There are 4 ways to turn a row about zero (a turn may also mirror it). The second row of each pair is the first, turned, with some noise. The first 36 pairs use one turn. New pairs use 3 turns, one after the other, and a turn may come again.
In the rows, zero is written as 128.
Some pairs, each with its turns in order after it:
[116  81 154 119 120 142 166 120]
[ 97 113  82 137 152 152 150 123]
J_840

[136  94 129 115 142  45  82 120]
[188  90 110 129  75 114 166 110]
J_840

[110 168 164 129 128 129 179  38]
[ 72 145  48 136 192 133 156 102]
J_264

[103 121 103 133  81 136 107 109]
[107 138 147 124 179 101 133 118]
J_557

[ 89 172 111  67 134 153 107 158]
[114  57 164 136 124  86 144 163]
J_172

[ 59  91 107 125 100 132 131 133]
[140 158 157 107 165  74 122 150]
J_557

[124  62 168  86 187 133 112 145]
[126 151 132 110 135 161  36 171]
J_264

[ 91 166 128  93 110 193 140 174]
[ 94 155 149  65 105  93  88  88]
J_557

[110 133 126 127 125 113 168 110]
[150 128 136 104 111 151 152 129]
J_172

[103 150 159 137 161 152  92 132]
[ 93 106 107 139  91  98 124 113]
J_172

[139 136 130 103 114 156 163 146]
[ 95 147 120 116 132 165 102 121]
J_840

[147  92 185 119  95  84 121 138]
[151 176  58 138 148 144 143 142]
J_557

[128  95 137 121  71 158 166 147]
[130 147 113 194  80 126 124 129]
J_264

[145 133  63 116 103 147  78 177]
[159  86 189 130  84  88 118 102]
J_264

[120 142 115 136 167 104 103 129]
[113 116 146 147 108 141 133 169]
J_557

[158 175 132  94 163 158  70  91]
[100  97 146  87 164 137  87  66]
J_264

[159 148 133 154 103 135 129 118]
[123 142 133 131 127 139 158  95]
J_264

[137 207  82 110 113 135 114 141]
[134  64 129 106 112 104 157  76]
J_264

[133 201 142 174 145  96 156 161]
[107 135 129 166  86 170  50 133]
J_557

[193 136 143 124 152 125 180 134]
[100 176 118 155  83 173 132 152]
J_840

[ 84 111 130 116 195 204 132 116]
[146 168 121 169 224 147 131 111]
J_840

[123 141 141 141 140  98 135 197]
[134  81 108  89 145 133  81 106]
J_172

[186 118 133  93 119 162 104 114]
[143 147 106 190 148 100 119 165]
J_172

[127 125 180 103 122 152 119 122]
[102 133 113 148 135 122 121  82]
J_840

[121 156 155  85 158 170 114 134]
[125  84 108 161 102  82 145 145]
J_172

[154 148 180 138 114 163 206 187]
[169  96  44  73 128 131 131 172]
J_172

[103 112  90 129 178 141  86 126]
[ 90 113 151 152 143  98 148  78]
J_172

[ 87 122 124 142 125  91 138  95]
[108 131 115 137 167 108 156 164]
J_264

[129 148  77 113  96 119 147 130]
[122 118 164 118 160 157 143 160]
J_172

[112 160  96 146 142 160 134  56]
[128 128 100 131 195  90 142  83]
J_264

[119 123 151  94 118 171  47 153]
[ 64 157 107  98 109  93 184 122]
J_557

[111 165 179 156  99 194  98 126]
[ 68 131 167 147 167  74 110  94]
J_840

[189 213 130 111 101  88 126 164]
[ 76 149 114 128 125 230  98 101]
J_557

[150 103 150 137 131 142 143 149]
[100 119 133 146 122 157 145 121]
J_840

[118 119 158 134  93 168 150 111]
[ 67 131 115 115 159 122 131 114]
J_840

[144 121  96  93 141 152 127 156]
[131 139 160  91 108 143 155 114]
J_557

New pairs. What belongs after each?
[125 122 125 139 130 142 143  94]
[106 146 131 143 113 141 149 120]
J_840 J_840 J_557

[ 81 138 109 108 223 148 172 161]
[128 145  92 134 136 238 160 113]
J_840 J_840 J_264

[ 72 156 133  81 127 156 141 138]
[152 148  94 170 102 147 133 176]
J_840 J_557 J_264

[107 185 172  84 109 120 109  87]
[145 139 138 136 161 107  52  84]
J_557 J_264 J_172

[ 93 167 102 155 112 126 158  82]
[116  84 104 102 118  91 122 179]
J_840 J_557 J_172

[106 172 149  97  92 175 180  88]
[200  83 109  80 160 110 151 111]
J_557 J_557 J_172

[102 117 128 130  84 117 124 108]
[114 131  88 134 147 151 110 131]
J_557 J_840 J_172

[133 158 136 115 125 145 158 150]
[147 151  94 119 103 107 125 123]
J_557 J_840 J_840

[138 149 117 113  98 151 109  90]
[132  84 144 157 148 128 151 119]
J_172 J_840 J_840

[161 128 149 157 132  91 153 110]
[139 103 142 149 155 140 108 176]
J_172 J_172 J_840

[155 135 160 128 150 129 135 111]
[152  94 132 139 116 138 111 112]
J_840 J_840 J_840

[135 130  60 109 169 110 193  41]
[ 31 161 142 166  91  59 113 142]
J_840 J_264 J_264

[153 140 123 177 175 162 105 125]
[148 172 158 110 162 101 168 139]
J_264 J_557 J_172

[155 105  85 127 189 139 156 128]
[107 127 109  83 137  75 147  94]
J_840 J_557 J_840

[ 95  86 127 111 171 119 150  99]
[152 162 146 103 148 150 184 124]
J_172 J_557 J_840

[ 87 109 146 141 115 128 127 104]
[140 159 111  92 118 148 131 124]
J_557 J_264 J_557

[150 142 184 123 117 127 137 127]
[100 114 109  97 103 145  95 119]
J_557 J_840 J_264

[111  75 122 117 119 125 111 198]
[106 109 154 118 159 201  95 130]
J_172 J_557 J_840

[145 147 155 148 124 132 176 142]
[117 131  79 137  93 117 106 119]
J_557 J_840 J_840

[117 131 134 171 120  85 123 147]
[ 77 125 119 110 127  97 147 125]
J_264 J_840 J_172

[155 166 121  98 146 119 139  98]
[ 99 160  97 154 137 111 111 151]
J_840 J_264 J_264

[146 146 124 118 160 154 104  92]
[147 144 111 117 163 166 138 143]
J_557 J_840 J_840

[105 121 101 108 141 166 107 184]
[ 97  93 170 165 148 102 138 122]
J_557 J_557 J_172

[130 184  99 143 120  99  90 123]
[143 152 152  76 167 143 126 165]
J_264 J_840 J_840

[ 74 122 115 158 122 126 143 159]
[ 82 158 149 114 119 102 136 134]
J_264 J_557 J_840

[132 152 127 116 117 115  79 132]
[146 153 115 130 156  89 134 136]
J_264 J_840 J_264

[133 182 128  92 147 168 136 112]
[119 155 130 162 131 170  98  88]
J_172 J_264 J_557

[120 176 145  98 190 189 141 118]
[186 119 102 161  82  76 147  96]
J_264 J_264 J_840

[148 120 175  90 103 109  84  73]
[117 197 130 122 140 158 121 192]
J_264 J_557 J_557

[126  97 105 157 145 154 201  96]
[ 99  61  89 131 153 172 140 113]
J_557 J_264 J_264

[103 140  75 118 153 121 152  95]
[137 151 114 117  75 120 129  82]
J_264 J_557 J_557

[151 146 118 141 147 142 140  94]
[137 135 136 144 110 131  85 142]
J_264 J_557 J_264

[163 141 142  90 122 124 123 115]
[113 137 135  88 137  97 110 142]
J_264 J_840 J_264

[154 155 178 122  66 133 130  68]
[ 84 114  56 184 104 119 138 135]
J_264 J_172 J_264

[112 132  94 154 128 146 125 103]
[120 144 102 114 160 112 122 131]
J_264 J_557 J_172

[ 86  73 167 108 120 193  96 117]
[128  81  66 126  50 126 140 105]
J_264 J_264 J_557

[ 90 126 105  60  94  99  93 120]
[ 89 127  55 124 102 168 108 103]
J_840 J_172 J_172

